There are 10 hidden switches. A switch that is on adds its own fixed numbers to the row, and there is some noise. The rows also spread widely along 11 directions, which tell nothing about the answers.
In the rows, zero is written as 128.
Known rows, each followed by its switches (1 for on, 0 for off):
[133 116  97 116 147 145 136 105 197 139 180 149  86 113 114 111 117 154
 148 111 122 118 134 144 100 104 110 150 109] | 1 0 0 1 1 1 0 0 0 0
[134 140 145 133 123 164 153 139 161 155 130 113 136 105  96 137 140 125
 133 146 104 125 145 136 115 108 143 148 109] | 0 0 0 0 1 0 0 0 0 0
[114 112  92 137 107 148 135 141 138 108 129 153 130 120 139 132 104 127
 161 126 135 121 128 128 111 139 125 153 149] | 0 1 0 1 0 0 1 0 1 1
[120 154 142 168 116 150 125 130 140 183 115 113 173 123  82 119 145 141
 150 163 147 152 138  90 139 159 147 136 115] | 0 1 0 1 1 0 0 1 0 0
[149 151  98 129  70 105 108 121 132 125 114 161 135 144 129 114 119 115
  86 102 188  99 126 113  67 164 133 148 140] | 0 1 1 0 0 1 0 1 0 0
[161  98  96 126 115 133 135 120 146 165 158 146  85 157 153 160 129  95
 120 139 113 138 139 125  84 106 152 116 129] | 1 1 0 0 1 0 0 0 0 0
[114 137 113 140  81 165  99 103 125 130 137  92 172 122  89 147 118 136
 137 164 137 155 131  94  77 153 133 125 134] | 0 1 0 1 1 0 1 0 1 0
[138 128 137 147  93 148  90 110 154 139 124  94 153 126 116 151 156 103
 104 156 149 175 130 101  67 157 198 144 134] | 0 0 0 0 1 1 0 0 1 0
[108 112 108 154 102 144 136 143 147  87 124 160 154 120 131 117 116 142
 115 120 180  98 123 128 117 151 137 171 144] | 0 0 0 0 1 1 0 1 1 0
[158 165 125 155 104 135 113 125 181 163 127 122 132 126 116 141 142 100
 116 143 142 155 152  94  77 139 185 156 135] | 1 0 0 0 1 1 1 0 0 1
[119  67  98 146  74 165 160 113 172 132 146 140 157 158 110 158 136 101
 123 155 125 117 104  99  48 123 146 149 148] | 1 1 0 1 1 1 0 1 1 1
[126 132 113 107 111 132 137 133 135 151 129 156 142 131 100 111 113 150
 153 125 145 102 103 114 111 143  91 145 123] | 0 1 0 1 1 0 0 0 0 1
[146 193 131 115  90 100 137 128 124 184 125 174 133 121  90 125 128 149
 206 119 168  90 121  75 127 151  59 151 117] | 1 1 0 1 1 1 1 1 1 0
[170 180 136 128  84 119 136 136 157 179 105 134 113 129 112 159 140  94
 150 123 106 136 146  97  86 125 156 143 133] | 0 1 0 0 1 0 1 0 0 1
[124 143 153  89 113 139 153 125 129 169 123 112 144 108  74 164 156 114
 176 145  93 132 122 119 103  85 110 137 103] | 1 0 0 1 1 0 0 1 0 0
[118 193 172 127 101 177 124 138 161 142 102  70 178  59  86 134 152 111
 131 146 105 145 132 133  76 125 170 148 117] | 0 0 0 0 0 0 1 1 0 0
[125 166 127 109 101  77  85 109 120 155 102 126 154 145  67 137 149 139
 144 124 170 166 117  83  99 155 129 156 116] | 0 0 0 1 1 1 0 1 0 1
[124 153 120 141  99 139 152 149 187 122 134 142 113  76  97 139 143 127
 156  79 134 127 147 140  97 119 136 196 137] | 1 1 0 1 0 0 0 1 1 0
[118 126 139 111  93 137 143 136 165 128 115 135 136  94 121 128 144 118
 167  97 119 139 107 128 108 143 154 172 126] | 0 1 0 0 1 1 0 0 0 0
[147 146 126 151 119 156 161 127 205 170 144 138 122 121  73 115 126 143
 122 127 119 100 141 119  93 111 123 164 113] | 0 0 0 1 1 0 0 0 0 1
[148 154  97 144 109 112 140 130 106 112 105 179  88 137 172 137 102 110
 148 128 158  87 173 127 139 119 121 122 134] | 0 0 1 0 0 1 0 1 1 0
[155 160 141  47 117 127 109 130 162 146 137 153 109  61 146  97 130 121
 129  91 139  77  89 168  49 138 125 166 116] | 0 1 0 1 1 1 0 0 0 0
[136 158  90 175  58 103 120  95 128 138 112 143 129 163  97 167 123 117
 160 132 152 149 179  64 111 144 139 134 137] | 0 1 1 1 1 1 1 1 1 0
[167 105 115 115 147 100 115 107 125 205 157 166  99 176 118 138 139 129
 152 163 140 142 116 104 124 138 131 136 107] | 0 1 0 0 1 1 0 0 1 1
[122 169 124 134  83 165 123 130 122 122 108  93 164  98  92 147 119 124
 134 159 118 130 155 125  87 130 127 139 132] | 0 1 0 1 0 0 0 0 1 1
[ 89  93 156  69 125 157 118 135 137 136 135 124 203  75  86 119 155 136
 166 150 141 137  55 137  87 166 134 200 120] | 0 1 0 1 1 1 1 0 1 1
[128 145 140 150 140 157 110 143 143 161 132 125 132  96 138 122 143 123
 159 153 166 156 137 113 134 156 154 147 130] | 1 0 0 1 0 0 0 0 1 0

New rows. What belongs after each?
[134 117  90 143 127 138 137 116 161 140 137 162 104 147 116 118 103 138
 131 130 145 107 150 116 117 117 120 139 127] | 0 0 1 1 1 0 0 0 0 1
[106  97 123 111  75 124 158 169  85  87 105 145 154 127 112 194 141  97
 134 129 141 123 136 133 113 110 119 173 146] | 1 0 0 0 1 0 0 0 1 0
[102  75 115 112 149 128 105 123  99 147 159 132 144 142 104 148 144 142
 165 165 160 176 108 113 141 140 121 149 119] | 1 0 0 1 1 0 0 0 1 0
[ 97 114 123  91  74 134 119 108 108 108 106 110 163 135 111 189 147  92
 190 153 108 175  94  85  77 121 145 134 141] | 1 0 0 0 1 1 1 1 1 1
[133 164 121 145  79 145 155 137 146 109 120 127 135 113  95 156 120 119
 127 123 117  97 151 129  82 102 115 149 135] | 0 0 0 0 0 0 1 1 1 0
[103 135  97 139  90 183 137 118 190 116 133 136 150 102 132  88  97 153
 173 121 145 115 106  98  96 162 117 137 145] | 1 1 0 1 1 1 0 0 0 1
[130 120 120 150  47 120 172 152 113 127  91 147 166 161 118 186 138  76
 122 141 117 112 150 105  99 115 154 144 145] | 0 1 0 0 1 1 1 1 0 0
[111 120  96 157 131 164 122 124 150 133 148 116 173 124  92 109 115 158
 117 166 155 150 147 121 126 156 138 156 125] | 1 1 0 0 1 1 0 0 0 1
[129 107 124 100 165 118 107 121 174 161 139 149  84 111 155 126 158 112
 193 115 129 190 104 124 131 140 183 162 123] | 1 0 0 0 1 1 0 0 0 1
[155 174 117 142 163 152 160 136 153 162 119 177  91 100 154  98  90 133
 174 154 129  71 194 148 172 102 119 128 106] | 0 0 1 1 1 1 0 0 0 1
[133 121 108 143 175 150  90 127 154 165 153 150 142 117 120  84 125 153
 109 159 204 138 135 122 126 169 148 162 124] | 1 0 1 1 1 0 0 0 0 1
[123 170 105 173  95 107 153 109 131 167 122 151 155 157  36 118 118 178
 166 132 161 115 178  81 168 140  76 153 100] | 0 1 1 1 1 1 0 1 0 0
[126 114 116 124 175 176 120 136 156 140 164 158 140  92 150  87 109 151
 135 173 174  94 122 152 126 144 123 156 121] | 1 0 0 1 1 1 0 0 1 1
[147 171 126 154 109 165 171 155 143 122 121 141 121  93 115 147 105 125
 127 146 115  62 196 151 123  85 112 146 122] | 0 0 0 1 1 0 0 0 1 0
[107 144 124 120 110 173 134 118 170 122 137 122 162  87 109 104 116 145
 136 136 143  97 115 130  83 128 114 143 121] | 1 0 0 1 1 1 0 1 0 0
[144 121  83 136 111 133 172 133 145 122 140 184  95 129 125 145 106 125
 162 124 126  92 177 136 136  99 109 166 132] | 1 1 1 0 1 1 0 0 1 1
[124  83  84 114 111 139 128 121 119 111 169 153 123 157 112 144 108 144
 115 135 158 107 114 125  89 117  84 138 134] | 1 0 0 0 1 0 0 0 1 0
[163 162 130 125  76 154 189 164 102 161 110 177 147 147 122 150 100 107
 124 176 143  13 145 105  93  97  53 121 134] | 1 0 0 1 1 0 0 0 1 1
[134 138 132 168 128 118 124 130 197 153 102 138  61 111 177 145 160  83
 209  94 108 208 155 106 153 137 226 146 134] | 0 0 0 1 0 1 0 0 0 0
[120  74 113 127 111 124 131 127 197 130 134 162 120 143 131 129 149 107
 131 102 144 143  87 115  81 145 176 179 144] | 0 0 0 1 1 1 0 0 0 1
[152 147  70 145 136 115  92 110 124 151 150 146  80 152 150 149 110 123
 156 147 141 164 154 109 109 129 143 109 136] | 1 1 0 0 0 0 1 1 1 1
[116 104 102 121 117 120 178 143 160 132 113 196  80 129 131 127 119 128
 223  75 116 123 123 117 172 123 119 170 133] | 0 1 1 0 1 0 0 0 0 1
[139 135 105 169  88 119 129 125 180 152 132 158 112 158 134 121 132 120
 137 110 170 137 133  79 103 155 142 145 141] | 1 0 0 1 0 1 0 0 0 0
[130  89 101 127 108  92 138  99 109 164 144 141 136 179  61 166 141 129
 131 150 128 154 160 109 128 113 118 150 102] | 0 1 1 1 1 1 0 0 0 0
[143 139 103 129 150 134 146 129 138 150 174 149 106 119  80 141 114 164
 134 142 136 101 174 147 130  90  79 159 105] | 1 0 0 1 1 0 0 0 1 0
[109 132 138 104  96 158 129 127 128 125 118 101 138  87 107 155 140 124
 189 129 101 164 119 121 112 130 142 141 124] | 0 1 0 0 1 0 0 0 1 0
[125 132 102 102  85 151 116 106 111 112 116 145 139 133 148 134 107 115
 162 153 157 113 113  93  84 142 109 115 143] | 1 0 1 0 1 1 0 0 1 1
[130 141  79 164 103 125  77 108 142 140 135 133 113 142 139 117 117 129
 132 118 187 180 153  87 109 181 156 126 146] | 1 1 1 1 0 0 0 0 0 0
[111 114 101 174 125 151 154 145 138 122 127 174 142 135 143 106 107 143
 150 142 184 106 161 110 178 151 123 152 134] | 1 0 1 0 1 1 0 0 0 0
[126 100 104 147  96 163 173 126 137 111 137 156 129 143 135 145  97 122
 137 159 121  71 151 129 112 100 102 122 128] | 0 0 0 1 1 1 0 0 1 0
[144 112 103 150  89 123 135 102 200 166 156 146 101 164 107 112 137 135
 137  96 134 146 103  94  86 152 137 147 127] | 0 1 0 0 0 1 0 0 0 0
[108  96  68 188  94 152 129 120 154 101 150 131 134 167 116 157 107 129
 136 150 144 159 153  89  97 130 138 136 161] | 1 0 0 1 0 0 1 0 1 1
[116 128 123  83 151 150  73 110 118 139 162 127 148  96 136  87 120 158
 146 158 186 129  85 134  94 170 102 137 116] | 1 0 0 1 0 1 0 0 1 0
[152 154  63 169 103 109  91  86 172 147 147 151  68 147 147 125 110 132
 160 102 164 173 182  84 116 155 156 123 137] | 1 1 1 1 1 1 0 0 0 0
[170 153 115 186  88 127 134 150 136 141 127 149 134 153 115 164 123 108
  67 151 166  98 185 111  91 126 153 152 142] | 0 0 0 0 1 0 1 0 1 0
[138 146 119 176  96 193 156 113 177 152 123 121 151 141  98 113 105 132
 121 165 126 102 151  92 100 128 134 117 128] | 0 0 1 0 1 0 0 0 0 1
[115 138 107 147 108 164 126  99 152 145 135 110 154 143  99 127 112 141
 158 171 129 147 136  86 106 132 119 112 123] | 1 0 0 1 1 1 0 0 0 1
[117 141  97 179 105 134  84 118 152 128 152 115 148 136  97 131 128 149
 128 134 187 177 142  83  99 172 139 151 146] | 1 0 0 1 0 0 1 0 1 0
[121 152 119 146 106 151 123 140 152 111 122  96 143  84  97 148 134 125
 113 121 117 163 174 152 112 127 174 165 129] | 0 1 0 0 1 0 0 0 0 0
[113  87 108 132 111 133 152 109 186 122 155 158  99 133 106 134 130 146
 181  99 124 129 110 113 114 123 120 169 126] | 0 0 0 1 1 1 0 0 1 0
[ 89  90  97 121 115 162 190 134 143 106 126 164 125 134 134 141  98 129
 211 139  96 101 127 124 152  92  89 131 132] | 1 0 0 1 1 1 0 0 0 1
[159 142 134 136 165 152 131 141 160 164 139 135 132 104 129 115 127 119
  87 172 132 106 165 167 111 113 167 155 108] | 0 0 0 0 1 1 0 0 0 1
[101  82 112 103 119  97 167 150 111 101 124 155 110 139 105 189 140 112
 177 102  89 153 139 148 151  82 125 172 123] | 0 0 0 0 1 0 1 0 0 0
[115 115 118 129 170 188 105  91 187 142 143  95 107  92 147 120 125 121
 167 163  87 180 126 138 102 111 196 105 117] | 0 0 0 1 1 0 0 1 0 1
[126 107 122 149 128 145 136 139 161 147 146 160 151 138 129  84 120 144
 100 138 183  87 108 130 110 159 116 154 126] | 0 0 0 1 0 1 0 0 0 0
[135 122 138 140 110 157 128 133 164 176 130 135 168 144 121 121 142 111
 133 168 155 130 100  85  90 160 153 146 133] | 1 0 0 0 1 1 1 0 0 1
[111 101  99 203  85 155 170 120 151 141 129 137 173 178  84 138 125 122
 114 167 157 122 165  82 124 125 130 138 134] | 1 0 1 1 0 1 0 1 0 0
[113  64 126 111 142 159 138 101 155 151 180 133 155 136  81 119 136 152
 128 166 134 116  89 131  94 125 107 155 102] | 0 0 0 1 1 1 0 0 1 0
[163 140 161 123 135 148  98 100 168 205 139  99  94 117 122 151 173  97
 167 156 105 192 120  96  91 134 193 123 109] | 0 0 0 0 1 0 0 0 1 0
[140  97 152  71  77 109 156 124 142 171 115 133 113 150  83 210 192  65
 181 118  83 162  75  92  52  87 148 161 128] | 1 0 0 0 1 0 0 1 1 1
